The first 8 rows are patterns. Each new row is the sum of 2 different patterns, raised or lowered, with some noise. Before adding, each is slid sideways (what falls off one end comes back at the other) and multiplied by a number that may be negative. Names go in the order of the patterns.
Some rows, each with the names of its patterns after it:
[  5  27   2   9  21  -4  23  10  14  27 -14  28  37 -10 -22  28   7  17
  27  38  15   1 -33  -7 -19 -16   0  19  38  23 -20 -25  27 -14  14 -21
  17  11 -31 -32  31 -21] -> Y
[-17  27  25  16  21   6  28  32  29 -31  15  28  -3 -13 -24  -8  12  37
 -10  29 -19  21  17 -14  10  -7  36  17  24 -15 -17 -25 -19  23  11   8
 -32  12   9  37 -26 -20] -> H
[  2  -2  -7  -4 -10  13  34  -2   4  17 -18  14   4  32 -24 -25  21   5
 -11  15  -1  -1 -29  34  27 -37 -26   2  28  14  -8 -23 -33  18  26  20
  15  13  17 -24   1 -10] -> B
[  1  -9  34  13  32 -35 -36  10 -19 -22 -37 -19 -20   0  26  -3  -4  15
 -21 -26 -16 -12   7  35 -18 -19 -14  20   2  -8  36  29   8 -23  11  -4
  13 -14 -31   6  -3   2] -> Z
[-19  34  38  23   8   5  18 -12  20   8   3  27  34  15  -9   5  30  -4
 -23  13 -34 -11  25 -27 -32 -38 -38  36 -15  26  -5  35 -24  -8  37  -1
   5 -22 -19  11 -18  10] -> W
[-31 -21 -22  36 -25 -23  12 -37 -24 -33 -29 -25 -30  19 -37  14  -9 -33
  19 -15  -3  21 -10  34  31  38  31 -36 -18   4 -13  -2  24  -7 -36 -29
  13 -26 -27 -33   1 -18] -> T
[-15 -32  -7  14  16   7  22 -19 -29  33 -15  33 -28 -30  -7   8   5   0
  -7 -12  18  30 -24 -37  23  34  19   2 -14   3 -30 -15   3  -3 -10 -11
 -25   5 -34 -35 -33 -16] -> K
[ 12 -14   0   3  22   1 -28  24  27 -23  34  33 -31  29  -2   1  -9   1
  -3 -21  12  -3 -29  -1 -21  25   5  32   2  -3 -27  14 -37   2 -25  10
  29 -31  -4  -3  15 -29] -> V

New rows. What belongs after each?
[30 20 47 33 46 18  3 44 36 23 19 41 30 33 48 28 10 12 39 41 26 32 37 36
 33 22 18 37 35 25  5 24 49 26 63  3  5 14 36 37 -5 20] -> B Z
[ -1 -10 -18 -14  41 -18 -41  13  14  15  24  -9 -28  -3  -3  35 -28 -12
  26 -15   9 -26   8 -33   7  44  45  20 -31 -14   3  49  17 -14 -40  20
  17  13 -25  -5  -7 -12] -> H B
[ 27  37   1  33  17  26  41  10   8  41  10 -18  19  -3  18  32  50   9
  16 -35   6  -5 -17  12  17  55  32  -1 -27  16 -19   4  -2  26  16 -37
 -18  34   4  -7  12  -2] -> Y H
[ 24   9  30  27  31  28  52  46  28  27  48  34   7  14 -13   7  19  10
  10 -27   0  18  22  50  16  29   0  14  38  22   9 -14  18  43  -8   0
  -8  37  49  23  36  27] -> W K
[ 32   7  37  31  64   4  -4  33 -34  33 -15 -40  18  39  22  13 -11 -47
  38  52  -4 -54  26  41 -17 -27 -18  28 -36  -5 -10  14  23 -12 -18   4
 -34 -23 -61 -28 -43   6] -> Z K
[  2  41 -19   9 -18  16  53  -5  19  -8  39   0  48 -10   3   8  48  32
   7  52  44  15  65  63 -27  52  29  18   3   1  12   7  53  10  11   4
  11  46  14  49  16  36] -> H V
[ -9   9 -13 -25   9  14  14  27 -10  -7   1  15  30 -20  11  19 -22 -10
  21  16 -11   3  29  21  15 -16   9  21  26  39 -14  -1  15  -7 -16  13
  27  13  20  21  15  10] -> Y B
[-34 -49   1   9   7 -49   8 -40   0 -21 -60 -13 -32   3 -14 -14  -3 -26
 -17 -65 -35  -8 -39 -63 -45 -33 -17 -43 -17 -43  -9   4 -33 -29 -35 -13
   4  23 -58 -28 -16 -10] -> H Z
[ 18  15  26   9   9  18  -7 -21  14  12  13   8  15  41  20  -4   4  21
  39  21  43  41  41  27  13  37  19  29  -7  25  25   5  47  49  30  33
  37  21  11  41  27   3] -> B T
[40 76 44 18 62 29 54 72 55 31  3 68 57  8  2 31 54 78 29  7 18 75 90 73
 55 37 76  5 57 24 41 54 34 45 18 46 62 54 60 80 42 49] -> H B
[-10 -22  -6 -18 -14  -7 -20  27   2 -30 -27 -16  -5  -2  26 -11 -27  -6
 -45 -37 -29 -33 -23 -36  30  17 -63 -65  -1  -9  -3 -43 -29 -40 -31 -28
  17 -28  -9  13 -40 -19] -> Y B
[ 46  14  -1  17  34  83  37  78  27  42  59  26 101  20  23  23  37  61
  35  44  23  80  97  39  20  66  85  57  60  39  46  36  54  57  36  38
  55  25  28  28  -9  13] -> W K
[ 22  16   7 -15 -24 -15  -8 -10  37 -12  28  22  25  12  13  29  -8 -43
 -21 -16 -41  22   7 -39 -15 -15  34  -1  -5  -3 -24  -8   0  25 -50 -57
  43  43 -29 -53 -35  -2] -> B K
[-26  -5 -39 -33  11 -37   0 -31  -3  35   9  10 -54 -44  -4 -22 -44 -65
 -16  -7 -27  -9 -22 -18  11 -35 -22 -19 -27  -6  25 -20 -11 -28  27   9
  -5  32  21  12 -28  -6] -> Z K
[-41 -17 -27 -26 -41 -33 -10 -34 -56 -16 -29 -28  -9 -26  -8 -33 -44   4
  -9 -16 -20 -36  -6   5 -17 -45 -23 -32 -23 -15 -11  -7 -24 -41 -28 -33
 -28 -22 -13  -8 -24 -39] -> Y B
[-26  39  22  15  19   2 -17  -3  24 -24 -35   6  41 -18 -35 -22  -1  45
 -11  17  34 -14  -2  -7  -6  12 -15  53  15  50  19  -3  49   8  -2   8
  -3  14  47  64   5  -5] -> T K
[-68 -75 -51  -7 -30 -90 -63 -27 -32 -47 -76 -85 -45 -72 -10 -61 -63 -26
 -61 -53 -87 -66 -59  -2 -38 -31 -33 -53 -50 -55   9 -33 -44 -90  -8 -28
 -24 -75 -86 -52 -62 -44] -> H Z
[-52 -23 -37 -12 -26 -52 -35 -22 -28 -27 -45 -14 -30 -25 -44 -34 -26 -20
 -13 -42 -26 -20 -34  -4 -53 -57 -33 -11 -22 -41 -25  -9 -21  12 -22 -54
   7  12  14  -1 -50  -8] -> W K
[-16   4 -24   5 -34 -21  -9 -64 -33   3  11 -61 -61 -25  -1 -39 -11 -33
   9 -53  10  -3   7  -2 -51  -2  -5 -24  27 -24  65  65  56  36 -35  -2
 -10   5  -3  20  17  -1] -> W T
[-10   5  41  25 -15  34 -20  15  38 -18 -16 -20  -1  46   8  27   0  23
 -15  14  43   9  -2   1  -2  38 -17   7 -16  51  51  34  27  17  38  14
  42  -6  21  47  34  13] -> H W
[ 59  23   0   8  70  66  41  -3  17  -1 -22  -7 -20 -40   1  71 -33  -3
 -12  54  65  28  -8 -32  27  -7  43 -21 -33  54  40  -4 -55 -21 -12  42
  25  70  52 -13   5  14] -> H K
[ -6   7  -3 -20 -20 -22  17 -28 -29 -43  -2  -5 -15 -26 -19 -10 -13   1
 -30 -38  -3   7   1 -37 -16  -4   9   0 -15 -30  -5 -18  20 -29 -36   7
   0   2 -22 -21 -18 -14] -> H K
[-11   0 -62  17   2  17   2 -22   0 -33 -22 -27  31 -16  -1  -8  31  30
 -27  19  11 -18  30  -8 -35  -9  31  28 -13  18  13  20  24  11 -20 -29
 -16  21 -11  40  26  17] -> Z V
[ -9 -17 -50 -21 -45 -24 -33 -35 -21 -26 -13  -9 -32 -11 -20 -55 -13 -43
  -9 -42 -64 -28 -43 -58  -3 -43 -21 -56  15 -21 -62 -39 -29  -7 -33 -47
 -47 -68 -13 -20   5   1] -> B W
[  5   2  21  45 -43   7 -25 -37  37  14 -13  24 -16 -20   4  10  43 -32
  -4  36  53 -18  17  15   0 -10 -27  23  54   5  54  38  32  12  -7  12
   8  59 -28  26  26  13] -> Y T
[ 32 -17   1 -34  26  25  11  -9  39  -6  21   1   8   4 -11  31  15  23
 -26   5  11  21  16  -5   9 -26 -24  11 -29  -2  26  -6   6   9  20   9
  15   8 -27   9  24  -3] -> B V
[ 25  54  39  40  38  19  -7 -15   0  26  46  13  35  15  30 -12  15  49
  50 -20  34  20 -21   2   3  11  12  -5   0  14  13  25  -3 -11  31  40
 -16   6  -5  18   6   2] -> Y Z
[ 6 17 17 60 39 43 30 39 55 24 43 32 30 46 25 28  7 52 61 21 32 46 36 35
 54 20  1 13 18 38 31 55 38 53 15  5 55 39 37  9 26 42] -> Z W
[ 19  32  26  17  14 -14  28 -25  21 -20   0  21  15   9   6   2   6  12
   6  45  27  -4  -1  19  27  10   4 -16  16  25  36 -18 -20  10 -20  -8
   4 -23  -9  30   4  -8] -> H V
[-11  -6   8  19 -11 -17   3 -24 -19 -44 -17 -35   2  18   9  26  17  40
  -2  -4  27 -28  28 -20 -30   7  21  19  11  -7 -30  25  32  -7 -38  18
  35  -7 -18 -16  20 -31] -> Z K
[-42  23  -6 -17  -4 -13 -28 -23  26  20 -38  -9  14  11 -15   9  28   7
   1 -66  -5 -12 -38  12  10  25  16 -11  -7 -25   9 -25 -22  16 -31 -20
 -37 -20 -20 -41 -31 -49] -> Y T
[ 13 -20 -40   7  -7   9 -14 -46 -18 -27  -6 -22   8 -24 -40 -24  -4 -11
 -13 -42   4 -12  -1 -52 -50 -37 -29 -27 -42 -27 -44  -2 -25 -40 -33 -16
   1 -14 -41 -36  -2 -40] -> H W
[-25  29 -29  20  62  37  18  36  42  14   7  15   1  60  34  32  59  45
  22   1  -1  12  61  14  50  -6  49  15 -17  29  57  11  35  19 -11  35
  46  -2  28   1  14  19] -> Y Z
[ 14 -62  21 -26  16 -14 -58 -21   4 -20  -2 -33 -44 -38 -25  38 -32 -12
  13 -18 -57 -36   4  17   0  -8  30  -7  -6   7  -3   7  -4 -25  20  20
 -42  -2 -21  -8  22  12] -> H T
[ 22  13  30  58  44  32  18 -18  26  75  85  24  14  31   6  43  17  60
  43  23  28  29  53  86  26  67  79  44  58  48  89  15  -3  39  33   4
  61  59   0  23  37  78] -> B K
[-18 -37 -41 -45 -49   2  -3   2  -4   1 -17  -5   5 -18 -30  19  22  -5
  -3  -6  23 -11   0 -17  24 -11  -6   7 -13  15  -2  -4  10 -34   4 -30
 -22  18 -39 -15  -1 -10] -> Y T
[72 52 16 26 63 58 -9  9 35 51 52 23 -8  1 39 71 54 65 44 50 -4 44 -2 37
 14 29 50  4 39 64 41 23 56  9 48 37 73  9 -9 73 58  8] -> B V
[ 36   1  55   9  35  19   2  36  33  -9  33  12  17   7  26   5  17  18
  13  18  18  34  28  20  57  62 -13  17  17   4  -4  29  21  33  17  46
  27  13  -9   4  -5  27] -> Y T
[-22 -45  -2 -30 -42 -11 -17 -33 -17 -48 -33 -48 -23  -5  13  -4 -19   5
 -30 -37 -41 -54   0  -1 -58  -7 -53 -23 -59 -51  17   9 -53   0 -31 -59
 -20 -16 -24 -24 -29 -23] -> Y T
[-80 -50 -32 -48 -32 -35 -47 -22 -23 -82 -67 -11 -11 -35 -48 -52 -61 -85
 -59 -34 -51 -52 -62 -60 -23 -74 -71 -76 -59 -52 -88 -56 -47 -15 -21 -29
 -51 -57   2 -47  -5 -69] -> Z K
[-14   1  30   1   2   8  22 -24  18  -3  22  -6   6  14 -15  16  30 -13
  28  10  -2  40 -16  -5  -1  22   6 -14   0 -11  -7  16   2  30  13  34
 -12   2 -16  15 -20   9] -> B V
[53 63 43 33 32 33 51 42 48 17 20 29 25 25 55 29 38 10 63 70 12 22 38 54
 42 14 17  4 67 66 45 52 53 61 29 46 32 21 39 36 28 38] -> B Z
[  9 -25   2  20   1  11 -13  20  12 -13 -30   0 -12  -1   8  14   0  12
 -24  38  28  -3  17   4  12  32  -7   7  -2 -13  47  38  29  -9  -5 -13
  14  14 -26 -11   2  20] -> Y B
[ 54  52   0  46  45  41  13  13  30 -33  48  10 -14  46 -47  36  26 -17
   2 -38 -26 -27 -16  19  -4  17  42 -11 -52  -9  30  41 -13  49  42  31
   1  28  40  43  16  -6] -> T K
[ 13  56  45  16 -10   5  15  23  11  49  36  24  -9  -6 -33  13  21  31
  13  20  -1 -43   0 -12  38 -17  22   5   3   8  26  -1   6  26  12 -12
   7 -22  53  42   7  41] -> Y Z
[  3  25   8  -2  -1   2   6 -11  -9 -12   3  -5  -8 -31 -35 -38  19 -20
   2  -2  16 -37 -14   7   8   0  -4 -18   1 -36  12 -37  19  11  12  11
 -20   9 -18  13 -14   5] -> W V
[ 10  -2  -8 -17   4  32  34   3 -19 -50   2   5  -4   8  21  40  -3 -21
 -27  16 -19   1 -21   5  12  -4 -30  24 -10 -12  27   2  22  -4 -25  22
   6   1  27 -17  18   0] -> Y B
[ 19  44  15  23 -54   3 -36 -11 -19  -3  19 -36 -19  11  12  20   3  12
  10  37  -2  -8 -43 -14  -1 -23  12  -7 -11 -26 -44 -26 -31  -7 -26 -26
  -4   1 -26  21  37 -35] -> W T
[ 24  14 -24  25 -14 -16 -61 -20  53  10 -16 -12  -9 -20  27  26  48 -31
  37  38  16   5  13  52  30  34 -53  10   4 -33  52  31  36   2  31  33
   5  11 -28  -5  46  -7] -> H T
[-28  15   8   6   9  28  11  13   1  11  14   9  18  18  12  38  33   6
  28   7 -10 -19  -2  -3  39  29   4  33  -6  20   9   5  19  24  -4  25
  13  14 -17  21  52  18] -> Y K
[ 68  61  37   2  26  21  18  13 -11  19  32  39  24   1  46  47  35 -38
  -6  -2 -14  11 -40 -25 -34 -17  62  -2  24  18  17 -27  -7  27  16  49
 -18 -16   7  16  21 -10] -> Z W
[ 63  14  55  36  34  35  39  45  29  48 -12  48  40  13  42  38  60  29
  28  55  -4  34  29  15  45   8  35  25   9  41  -9   5   9   2  63  23
  17  17  22   4  38  43] -> T V
[ 11 -13 -19  26 -36   2  17 -52   1 -12 -33 -30 -22 -38 -19 -24 -47 -37
   3 -61   1 -22  -8 -45 -29 -36  27 -39   4 -23  -3  -2 -74 -35  -3  22
 -62   8 -37   6 -23  -4] -> Y V
[ 28  17 -12  -2 -12   7  -3 -46 -24  -5  31  28   0  31  44  49  11   1
  13 -41  20  -5 -19  35  26  24  -7 -17 -43  39  35  37   3 -12   5 -32
   1  -7  22 -33  30  10] -> H Z
[-39 -54 -34 -34  10 -17 -35 -15 -48 -20 -37 -44 -12 -21  -2 -47  -5 -25
 -30 -10 -41 -15  -2 -18   7  -3  21   8 -22 -44 -33 -17 -24 -13 -37 -49
 -41  -7 -21 -35 -36 -10] -> Z T
[ 31  75   9  31  10  80  66  49  72  65  59  12  59  44  46  48  38  56
  32  46  59  27  48  56  33   2  27  27  -4 -12 -21  50   8  54  52  63
  14  45  49  14  30  11] -> Z W
[ 10 -25 -51 -17 -31  17 -58 -46   8  12 -33 -64 -22 -32 -71  -9  -7  35
   7  13  13 -42 -14 -73 -41  17 -23 -42 -13 -60  -1 -74 -67 -33 -25 -22
   6 -41 -39 -23 -58 -41] -> Y T
[-14  -3  10   5 -26  16   8 -22   4 -42  23   6  12   7   2 -13  21 -26
  10 -38  26   7 -28   6 -19  13 -32 -13 -16 -23 -20  -9 -21  -7  17  12
 -21  21   5 -31  31   3] -> T V
[23 36 36 43  6 53 34 37 49 57 52 52 20 59 18 51 12 32 52 20 36 36 55 17
 48 36 30 27 48 46 27 38 58 44 54 77 28 49 57 61 57 64] -> W V
[ 28 -14  24  55   9   5 -13  36  46  13  -6   0  26  50  -4  14 -27  -8
  60  39  45   5   1  31  44  56  23  -6  30  34  37  18  51  42  32  -1
   8  19   1  39  33 -39] -> B K
[ 22  24  61  52  37  65  63  41  39  78  27  60  60  18  27 -11  14  45
  65  14  53  -1  61  28  -9  18  16  56  26  49  29  29  11  31  43  22
  66 -11  68  23  48   1] -> H K
[-19   5 -43 -37 -13   4 -31 -44 -39  24 -10  -5 -33 -50 -27 -34  -5 -60
 -63 -20  27 -33 -62 -23   1  21  10 -42 -70 -23 -51  -8 -49 -18  -5 -19
 -15 -47 -25 -31   4  -8] -> H B
[  3  26 -24  10  13 -19 -15 -43 -44 -25   5 -51  20 -17 -28   3 -58  11
  -8  17 -10  -6 -35 -34 -39 -50 -27   1   9 -68 -36 -32  11 -39 -48 -15
  11  -2 -11   0  -5  21] -> H K
[-23 -11  23 -20 -55 -33 -38 -45 -55   3 -12  14 -15   4  -1  -7 -14 -46
 -62   0  -4 -47  13 -34  -6 -54   1  26 -21 -40   7 -34 -27 -14   7 -56
 -33  12   3 -26 -57 -19] -> Y B
[-10  -2  -8 -45 -35 -36 -29  -3 -31 -42 -15 -29  23 -52 -33 -18 -15 -45
 -51 -18 -32 -20 -15 -34 -18 -20 -30 -45 -11  -6  -2  11 -28 -26 -37   5
 -14 -22  20  20  -6 -39] -> Z W
[ 16 -12  40   5 -36   3   1  43  62 -12   8  -5  43  -9 -16  29  39  12
 -18  30   1  19   0 -35  -4   3  21   6 -14  46  40  31   0 -13   7   9
  10   7  22 -32  22  17] -> Z W
[-16  21 -29 -29 -32  -1 -30 -13 -28 -15   6 -16 -26 -33   8 -15   0 -18
 -23  -5 -18 -22 -25  -3 -11 -33  -9   3 -49 -15 -28 -22 -30 -24 -17 -20
   4  -9 -20 -26 -34  23] -> K V
[  3 -26   1  -9 -53 -15 -25  16  -5  21 -16  -5 -54 -11 -63 -13 -37 -14
  22 -28   2  -6  25 -43 -12  -3 -16  19   0 -25 -35  19  23 -29  23  25
 -28  38 -23 -25   1  15] -> K V
[-51 -16  -3 -25 -31 -41 -38 -13 -13 -48 -20 -43 -20 -27 -31  -7 -20   5
  -2 -15 -42 -12 -43 -17 -15 -26 -18 -40 -14 -18   0 -45 -27 -18 -18 -24
   0   9  -7  -2  -9  -5] -> H K
[-16 -31  -2  -5   1 -47 -13 -80 -19   3 -45 -41 -39 -51 -56 -89 -73 -52
 -72  -7 -36 -31  -8 -45 -57 -36 -13  -9 -77 -29 -42  17 -18 -30  -2  -4
   3 -60  -4 -19 -66  -6] -> Z T
[-22  -6  22  23  33  17  26  30  51   8   5 -30  -7  11  -7  25   8   5
 -10 -24 -10 -13   8 -10 -13   8  14 -12  32  51 -21  27  49  25  28 -38
   7 -21   2  -3  10  33] -> W T
[ 16   2  15   6  42  51 -19   5 -10  43  31  36   4  11  -7  46  52 -13
 -14  50  36  -4 -10  28 -12  11  46  68  23 -10   8  33  43  66  -1  27
  32  36  24  14  68  20] -> B K
[ 47  16  -7 -29  -1   7  51  25  -1  16  30  52  42 -30  37  23  16 -27
 -44 -15  13  40 -13  41 -23  22  25 -25  -7  -7  47  20  10   1   5 -29
  17  37   2  37   1  47] -> H W
[-22   3   5 -28  18 -24  -8  17  28 -24 -12 -24 -30 -13  -6   3   8  13
  22  30 -11 -22 -26  -2  30  31  -6  11   6  34   3 -22  33  37 -23   8
 -11 -19  12  15 -15  19] -> Y H
[-43 -18 -32 -29 -48 -54 -33 -44 -32 -51 -73  -9 -28 -69 -46 -32 -53 -27
 -44 -37 -48 -44 -32  -7 -21  -2 -26 -15 -25 -35 -37 -10   5 -46 -33 -52
 -26 -58 -35   4 -38 -42] -> Y K
[-19   8  23 -36 -26 -22 -54 -32   4  -5  -1 -28 -12  15   2 -16 -14  10
  -8  12 -52 -39 -61   2  39 -15  10 -22  32  12  30 -34 -54 -24   8  -7
  16  25   7  17   6 -23] -> H Z
[-15  -9  18  -3  19 -44 -20 -33  37  42  25  32  -3  11   8  48  -5 -20
 -29  35  22  33  -4 -11  -3 -16 -16  -7 -17 -14  28  -8 -16  -7   8  25
  23 -10 -25  15 -12  39] -> H Z
[ 42  36  34 -12  15  -6   2  25 -15   0  -3  14   8 -19  -1  -2   9  32
  12 -14  25  -4   9   2  19  32   0  25   5  20  -3  33  37  35  36 -17
  22  18  22  22  19   7] -> H T
